Every row belongs to one group in each of 4 separate groupings. Each group adds its own fixed numbers to the row, and there is some noise. The rows also spread widely along 14 directions, which tell nothing about the answers.
Some rows, each with its group in each grouping after it:
[-15 -38  -7   6  34   7   3 -22   4  14   7  -3  35  -3  25 -38   8 -24
  -4  -9  32 -13   8   7  -3   6   4 -12  -5 -10 -28  23  -2]
mar Z718 (2) B
[  7  28 -14  21 -13   5 -33  11  43 -11 -14  13 -11  15   5   2  -4  -2
 -10  -5   1  -2  -6  30 -23  26 -18  41 -39  17  18  12  37]
mar Z89 (0) V
[ 33  -2   7  -7  -9   3   8 -11 -29 -66 -13  -7   0 -29 -27 -10  24   7
  -4 -21 -29  -2 -27  38   1  17 -10  13   7 -37  -1  18  33]
gugos Z626 (2) B
[-13  19  20   1  -7  11  26  -6 -18   8  -7 -29  14   4   0 -32  12   6
 -17   7 -23  16  -4  -3 -12   5   4 -19  15  15   2   4  -7]
venab Z89 (1) V
[-18  33  -8 -39 -12  -9 -11   9  -7  20  11 -13  -4   9 -27   4  -2  22
  -5   7 -48  -8   6   9 -10 -29 -13   5  19  38  12 -27   3]
zimu Z718 (1) G
[-14  -1  14  12  12  11  15  17   8 -11   0   7 -21   4   3  25  -9   4
  23   1  21   2  -9 -40  10  -8  -6   9  -4 -28  32 -16 -18]
gugos Z626 (0) L
[ -3 -10 -25  25  34  11   6  -3   3  -3  -6  25  21 -44  24 -30   5 -13
  32  24  61  -4  12  -9  19   1  15  -7 -29  -9 -10  27  -8]
Bibo Z89 (1) E
[ 45 -14 -25  22  -4 -25  20   4   2  37  -2   6 -38 -11 -14 -14   9 -10
  37  32   7 -24  25  -3  28  15  25 -16   5  31 -11 -23  18]
venab Z718 (0) E
[-22 -19 -10  -6   6  -9 -30   3 -10  40 -23  18 -46  -3  -7  46 -29  17
   1  43  -1  -3   7 -29  21   6   7 -21  24  25 -12 -37 -47]
Bibo Z626 (1) F
[ -7 -13 -11  -8  26  14 -25   6 -13  -1  19 -13  17 -12  18 -27  14   9
  -7   8   5   6   2  30  -7   4 -18 -23  -7 -18 -21  12  -1]
zimu Z89 (2) F
[ 19   8 -25  46  -8  17 -14  12  -4 -34   1  18  -1 -23  16  15  18 -14
  20 -28  24  30 -14  17 -17  27 -25  -2 -19 -26   5  40  11]
venab Z718 (1) L
[-18   1   1  11 -13   4  11  -8  38  -3 -30  30  16  23 -14  20 -16 -33
  12 -12  29 -20  -6 -22   2   3  23  48 -25  22  27   4   8]
Bibo Z718 (0) G
[ 19 -12 -15  12  -8   1 -21   4   8  14   6  14   2  11  20  -2  -4 -14
  -1   4  25 -18   5   9 -12  16   3 -33 -10   8 -31  22 -17]
mar Z89 (1) B
[ 20  12 -10   6  -5   0  -5   6 -18  23  40 -14  23 -15  -4 -14  23 -30
  36  -2  10   1  10  -7   5  -8   7 -32   3  21 -31  41  32]
venab Z89 (2) B
[ 15  -4 -25 -11   6  -7  -7  30  -3   4  -6   8 -14  23  23 -24  -7  12
 -16  34  -3 -27   9  32 -24   3   0 -13 -14  15  19 -23 -34]
zimu Z89 (2) F
[ -2 -44  30 -23   3  26 -20   9 -34  -2  13 -19  18  27 -17  37   7 -36
  11  -2   3 -14 -22 -25  21  11   7 -14  11 -30 -16   4  17]
Bibo Z718 (0) V
[-12   2  -5 -18  29  -1  17  10   0  16  28 -12  20  -7  12 -25   0 -13
  22   2  18 -13  15 -23   8 -36   3   5   3   0   7  14   3]
venab Z89 (2) L
[ 19   3   0  54 -12  20  16  -6  12   2  13  12  16 -12  11 -18  20 -14
  33 -12  50  11   1 -11  -2  16  10 -54 -20 -18 -26  26 -13]
gugos Z89 (1) V
[ 17  26  18  -3 -33  -3  -3 -18 -13  16   7 -26 -15 -10 -38  -5  17  28
  -1  -1 -52   9  -5  22   3  17  -3 -26  29  22 -34  -3  29]
mar Z718 (0) L
[ 16  -5  12  16  30  12   9  13 -16 -12  -4 -14 -38 -15  41  -4  -8  10
  -1  26  16   0  -6  -4  24  23 -14   7   5 -20   2  17   4]
mar Z89 (1) F
[  7  -2  12  16 -18   4  28  -9 -17  14  -8  -4  -7   1  -8  -6   9   7
   4   7  -6   4  -5 -10   3  13  16 -40  23   7 -17  -5 -22]
Bibo Z718 (1) E
[  3   0 -20 -28   5  -9   5  35 -13   3  10  13 -20  16   8  20 -11   8
   5   8 -14 -21   8  -9 -14 -27   2  -2  18   7  23 -12 -37]
Bibo Z718 (0) E
[ -3 -16 -17  27  29  -8  13 -21  49  12 -20  15 -24 -33 -14 -26   0  16
  27  13  26  -7  18  -3  38   3   3  19 -17 -13   5 -35  18]
venab Z89 (0) V
[ 23  -8  19   0  -6   5 -10  -2 -28  -2 -18 -16 -17  -9 -10   5   3  -1
   2  28 -10 -11 -14   7  26  30   1  -6   6   3 -19   1  25]
Bibo Z626 (1) G
[  4 -15 -36 -17  25 -19  15   3   6  10 -20  19  -2 -10  -2 -41  -7   6
  10  37  10 -42  24  15   6 -19  19   5 -14  16  16 -36 -22]
venab Z718 (2) V
[-35  -8  27   5  18  21 -10  -8  17   5   1 -11   1  -6   5 -10  -2  42
 -13   7  10  17  -9   2   7   5 -16 -28  -8 -43 -26 -15 -30]
venab Z89 (0) E
[  9 -17  17  -5  14  -4  39 -10 -26  14 -10 -17  -6 -12  -1 -36   0  13
   5  41   4 -22   5  -5  27   4  25 -28  11  -2 -19 -16 -19]
venab Z718 (2) E
[ 46   0 -55  -5   0  -4 -21  57 -18 -38   9  26 -16   6  21  15   9 -20
  16  -5  -1 -19   1  32 -33  -1 -15  10 -18 -10  36  17  -2]
venab Z718 (0) V
[ 25 -41 -28  -1  28  -6  -2  13   3   3  -3  -7  -4   6  28 -54  16   5
 -19  20   2 -22  14  48 -14  19  -6 -19 -10  -9  -4 -18  -8]
zimu Z89 (0) G
[ 17  26   1   3 -29   3   6   4  13 -29  -5  10  18  13  10 -20   5  12
 -18 -23 -11  -8 -10  42 -40   7  -8  -9 -20  -5 -10  33 -14]
venab Z718 (0) B
[-12 -16   4  -7  -8   0  13   0   8  -4 -16  23  13  25   0  21 -21 -33
   0 -13  23 -22  -2 -32  -9  -8  21   7  -4   4   8  13 -33]
venab Z626 (2) V
[-44 -13  32  -4   9  17   9 -15  -9  17 -25 -26  -7  19  -7  -3  -9  21
 -26  23 -16  12 -14 -15  10  15  -5   3  13  -2  14 -44 -17]
zimu Z718 (1) L
[ 13 -26   7   4  33   2  14  -1 -34  -1 -22 -16 -40 -13  43  -6 -16   8
 -23  40   2  -1  -1  -2  21  33   0   0  20   0 -14  11 -16]
zimu Z718 (1) V
[ 20  -3  -3  14 -33   9  -9  15  30 -32  -3  22   9  40 -21  31   7 -32
  13 -43  11 -19 -19   9 -21  13  -5  26 -28 -14  29   1  23]
gugos Z718 (0) G

New rows. What belongs after each?
[ 20  18  12  42 -23  16  -6  19 -11 -10   0   6 -24  -4  15  28   7   4
  13   2   9  23 -18  -3 -10  33  -7 -29  -3  -8 -15  31  -8]
Bibo Z626 (0) E
[-15 -31 -14 -27  25 -17  -5 -25 -27  25  -9 -13   4 -14   4  -9   1 -31
 -19   4 -23   2  14 -11   3  11  16  12  40  43 -24  30  15]
mar Z626 (0) B
[-33  14 -11 -15   3   8 -29  36  -6  17   9  -5 -10  31   3  35  -8  -6
  -2   6 -18  11  -2 -18 -24 -13 -17  14   2  19  36 -16 -11]
venab Z718 (0) V
[-32  13 -16 -10   8  10 -24   9   3   1  10  14  13  -6  -4  24  -6  -4
   8  -9   4  10  -1 -16  -9 -24  -5   7   3   8   8  14  -9]
Bibo Z89 (2) V
[-12 -19 -28 -15  20   2 -41   2   5  -2  14  19   4 -24 -15  32  -5 -14
  23  -9  19  -2   5 -12  15 -18  -6   5  -1 -12 -13  11   5]
venab Z89 (2) V
[  7   8  32  17 -23  17  27   0 -19   4   1  -4   8  10   5  19  -3 -18
  15  -2  17  -2 -14 -33  10  10  19 -27  13   7 -17  31 -15]
Bibo Z718 (1) G
[-40  27   1  -1 -10  13 -21  -5  -1   5 -13   5   3  -9 -33  28  -5   6
  12   5 -11  19  -9 -19   7  -6  -6  15  -4  16  14 -14   6]
venab Z718 (1) V
[ 18 -16 -23 -11  -1 -21  14   2  19  30  22  11 -14  23  14  -3 -11  -5
  -1 -27  -2 -31  26  -4 -16 -23   0 -25  31  13 -18   0 -30]
mar Z718 (1) V
[ 21  27   8   4 -18  -4  27   7  16 -12  19  -5  -2  10 -16 -16  11   4
  20 -24 -10 -15  -1   9  -5 -14 -10   7  -6  -7  14  -3  25]
zimu Z626 (2) E
[-16 -20  -5 -23  15  13 -25 -14  -4 -16  10  -6  45  -9  -8 -15  19 -17
 -12 -32  -7   8  -6  25 -11   2  -7   5   5 -17 -22  38  25]
Bibo Z89 (0) F
[-14  -9 -11 -11 -32   8 -28  -6  -7  -4 -15  14  30  22 -52  31  10 -37
   9 -19  -9  -6 -13  -5 -10   5  10   4  -7  13  11 -12  13]
venab Z718 (1) V
[  5 -12 -15 -11   2   7 -12  20  -5 -22  -5  15  -5  11  11   0  -5  14
 -14   3   4 -13  -5  15 -25  -4  -7 -25  -6 -24   8 -13 -48]
gugos Z89 (1) V
[-16 -10  -7 -26 -12   0 -35   6 -19   6  -5  -6 -10  12 -24  15   5  27
 -25  -3 -47  10  -9  21 -26   0 -22 -27  29  -4  -1 -37 -27]
Bibo Z626 (1) L
[-13  -4  26  22 -16  17   0   7  12  11  -5  -1 -16  28 -11  43  -9 -11
  15  -3  14   7 -15 -39  11  14   2  -3  -4  -9   7 -12  -4]
venab Z718 (0) V
[ 38  -4 -15 -28   5 -19   7  19 -27  -4  13 -12 -29   3  23  -2  -6  -4
 -18   5 -26 -16   9  11  -6   1  -3   5  32  20  -7  27   2]
zimu Z89 (1) E
[  1  -4 -22  -3  13  11 -34  19  -3 -25   5   3   3  -6   9 -15  15  24
 -12  -2  -8   2 -12  48 -24   1 -30 -10 -13 -31   6  -6  -5]
Bibo Z89 (2) B
[ 37 -10 -19 -10 -26 -18   7  17 -10  -7 -12  13 -20  30   2  10  -5 -11
 -16  -3 -21 -23   1  15 -33  13  15  -7  14  25   9   1 -25]
gugos Z718 (0) L
[-14  11  -8  30 -30  16  -8 -11  20 -22 -12  26  46   6 -16 -14  20 -10
   5 -36  17  12 -15  24 -40   9  -3 -26 -34 -15  -4  15 -17]
venab Z626 (2) B
[ -1 -17  20   1  12   9  15  -8  13   6  13  -8   0  14  12   1  -9  -8
   5 -19  20 -20   0 -20  17  -3  -5  -1   7 -24 -14   8   1]
mar Z718 (1) V
[  2  33   5 -15  10   4   5  -8  -1 -12  14 -28  12 -30  -8 -47  21  31
  -7 -10 -35   6  -1  40   1 -13 -26   8  10  -6 -12  14  40]
Bibo Z89 (1) G
[-22  20   0  20   1  11 -12   7  14  10 -10   5  -8  -3  -7   2  -2  16
  15  19  13   7  -4  -3   7   5 -13   7 -26  -2  14 -25   1]
venab Z718 (1) E
[-11 -15  19  33 -25  -2  22 -31  38  46 -13   0   6  37  -6 -14  -4 -10
 -13 -13  11  -2   2 -15 -10  17  23 -31  13  28 -25 -11 -18]
Bibo Z89 (2) B
[-31   1  -6 -24  18  13  -7  21  14 -21   0   6  15  14  14 -20  -3  33
 -20  -3  -4  -6  -3  24 -30 -22 -20  -7 -18 -36  23 -19 -50]
venab Z89 (0) F
[  4 -10 -11  15  26 -17   7  -7  27   9 -17   8 -56 -12  29  -1 -22  33
 -19   6  -1   4  12  11   5  16 -13  16  16   3 -11  -5 -18]
gugos Z718 (0) F
[-10  17  -3   5  -8 -21  36  11  18  12 -35   9 -77  22   5  26 -33  39
 -23  14 -37  -1   3 -22 -10   0   0  31  38  32  55 -47 -43]
mar Z718 (0) L
[  3   4   2  15 -22   8  12  -8  -8   0 -20   0   9   8 -10 -21  13  -2
  -6  12  -5  -3  -8   9 -13  20  14 -24  -3  14   7 -10 -11]
mar Z89 (1) B
[ 42  13 -30   6  -7 -14  -3   7 -12 -13  -3  10 -19 -41 -28 -16  23   9
  33  12 -19  -8  10  29  10   5   0 -10  -4   5  -4  -4  29]
venab Z626 (0) V
[-20   3   4  -2   4  -3 -19 -21  33  15  -5  14  -7 -21 -18  19 -19  13
   9   0  13   2   6 -13  27  -2   3  11  -4   6 -30   9   3]
venab Z89 (0) F
[-15  -3 -39  24  10 -10 -16   2  26  43   0   4 -16  -5 -14 -14  11   3
  16  11   2  13  19   2  -3  -1  -8  -5  -1  26  18 -43   7]
venab Z89 (2) L
[ -3 -10 -10   3   9 -19  20 -20  27  33  14   9  -6 -13 -16  -6  -3  -9
  30 -19  15 -15  25 -30  25 -27   3  -5  16   5 -18  -6   4]
venab Z626 (1) B
[-18  -1  24  25   2  33   3  -4 -16  -8  -5 -22  22  -1   0 -35  28  16
  -5  17   8  18 -21  17  -8  26  -4 -37 -15 -29  -2 -11  -7]
mar Z89 (2) E
[-11  21 -19  37  -8  18 -37  -2  32  -4  -7  31  17 -12  13  -2  -2   9
  10  -6  37  12  -6  27 -21  15 -18  -6 -45  -6 -16  23  -5]
Bibo Z718 (1) L
[  8  32  -2   8 -50  -4 -22   5  10  21  -6  12  -2  30  -5  26 -12 -21
 -12  -1 -12   3  -3  -3 -34  23  16  -3  -1  65 -11  36   0]
mar Z89 (0) L
[  2  10   4   4 -16  -5  11  -4  24 -15 -25  17 -12  22  -1  10 -19   3
 -15 -14  -6 -17 -12   9 -12   3   1  32  -3  10  17   2  -4]
Bibo Z718 (2) B
[-16 -17 -12  -3  -4  -2  18 -12 -15  15   1  -5  13   7 -18  -4  19 -20
   3 -15 -20  11   5 -11 -11   0  12 -11  28  21   8  -8  -2]
zimu Z718 (0) B
[  5 -17  -5 -15  25  -9  33  -4 -17  -8  -7  -9 -30 -29 -14 -12   5  19
   9  18 -16 -16   3 -10  31 -13   8   3  36  -9  19 -32  -6]
mar Z89 (2) G
[  5   6   8  43  -4   1  45 -28  31  11   7   5   6 -12  15 -23   6  -4
   8 -38  24  14   8 -17  -3   0  12 -22  19   0 -27  38 -10]
Bibo Z89 (2) V
[-27  31 -15  10   2  11 -12   2 -13  -2   5   0   6 -26 -15  -3  16  10
  16   2 -14  31   0   1 -13  -6 -14  -6  -1  13  13  -1   6]
zimu Z626 (2) V
[-19  -5  -6 -11   3   8 -12  -6  -1  19  14   2   8  -5 -22  -6   9  24
  14   2  -3  -9   6   0   2 -19  -6 -44   8 -14 -15 -36 -28]
mar Z718 (1) V
[ 21  15  -5   7 -10  -3  19  11  -7   8  14 -11  14  10  18 -49  19   6
  -5   3  -8 -11   8  33 -32   1  -3 -41  -5  14 -12   9 -14]
zimu Z626 (2) G
[-41  17   1  -9  19   5 -16   8  17  37  16 -12   6   5   8  -7  -8   9
   2  15   2   8  12 -19  -2 -21 -10   1  -6  19  -1  -2  -4]
venab Z89 (0) B
[  2  22   6  -9  12  -9  34  -9 -27   7   6 -26 -21 -30   8 -30   6  27
  -8   8 -38  14  12  -1   5 -10  -9 -12  40  15 -11   9  -2]
zimu Z626 (1) V
[ 12   6  23   5 -11 -11  28 -14  18  16 -10 -13 -18  13  24 -29 -13  34
 -38  -1 -19  -6   5  25 -16  14  -1 -27  18  11 -40  12 -33]
venab Z718 (0) G
[-55 -14  -1 -37  37   5 -29 -33   6  12   4 -10  33 -29  -7 -25   0  26
 -22  -8 -11   9   9  16   5 -19 -23  -4   9 -11 -38  -1  -9]
zimu Z626 (1) G
[  2 -26 -54   4  26 -13 -18   5  28   8  11  26   5 -11  29 -24   8  -1
 -10 -22  15   0  24  32 -32  -5  -9 -14   3  -3 -18  19 -24]
Bibo Z89 (0) E
[-15  17  -4   4 -18  12   0 -16  -1  -7 -17   9  30 -13 -23 -27  17  15
   2   6 -10   3  -6  24 -19   9  10 -17 -15   8  -3  -5 -11]
mar Z718 (0) L
[ -3   5  33  18 -27  16  14  -8  -2   0  -3 -17  -8  23 -17  24   4  -6
  -2 -25 -12  16 -21 -20   3  16  -7  -9  17 -11  -3  -2   7]
venab Z718 (1) V
[ -4  -4 -15 -11  15  -5 -19  -4   0  13   1   4 -13 -28 -19  -1   0  19
  21  25   0 -12  12   4  28  -8  -9  -7  -3   3 -13 -26   6]
zimu Z626 (1) G
[ -5  12 -25   6   9   1   5  21  -2 -25 -22  21 -10 -15  14 -23   5  31
  -5  15  -7   4   2  31 -27   0 -12  -7 -18 -15  28 -14 -43]
venab Z626 (0) F
[  6   2  40   5  11  12   2  15 -16  13  11 -33 -45   7  33  10 -13  43
 -17  22 -17   9 -11   2  12  19 -21 -29  26 -21 -32   4 -18]
Bibo Z718 (0) F
[  1   6   7  -1   9  -4  36  -9 -25  15  10 -34   2  -6   9 -38  18  -7
 -11  -1 -24  11   6  -3  -6   5   9  -8  38  25  -4  21  14]
mar Z89 (2) E
[ -6  -4 -12 -20  25   7 -19  12 -27 -13  16  -6 -11 -36  10   5   2  31
   1   6  -8  13   0  10   8 -13 -23 -27  19 -32 -21  10 -26]
venab Z89 (1) F
[ 27   4 -14  32   1  -5  11  -2  -7   7 -18  19 -16 -23  21  -5  -6 -27
  25  26  34 -11  11 -13  18  28  20   2 -11  30 -10  34   7]
mar Z626 (1) F
[-20 -15  22  -7  12  24  -7   5 -24  12  11 -34  12  17 -23   3  18 -17
  16   9  -4   2 -13 -22  18   3  -7  -4   3 -13  15 -33  30]
gugos Z718 (1) V
[-48  25  34  -1   2  27  10   9  10   1  -3 -18  22  32  16  -1  -7  -4
 -22  -9  -3  19 -16 -24 -24  -5  -5  18  -4   3  26  15  -9]
Bibo Z89 (0) V
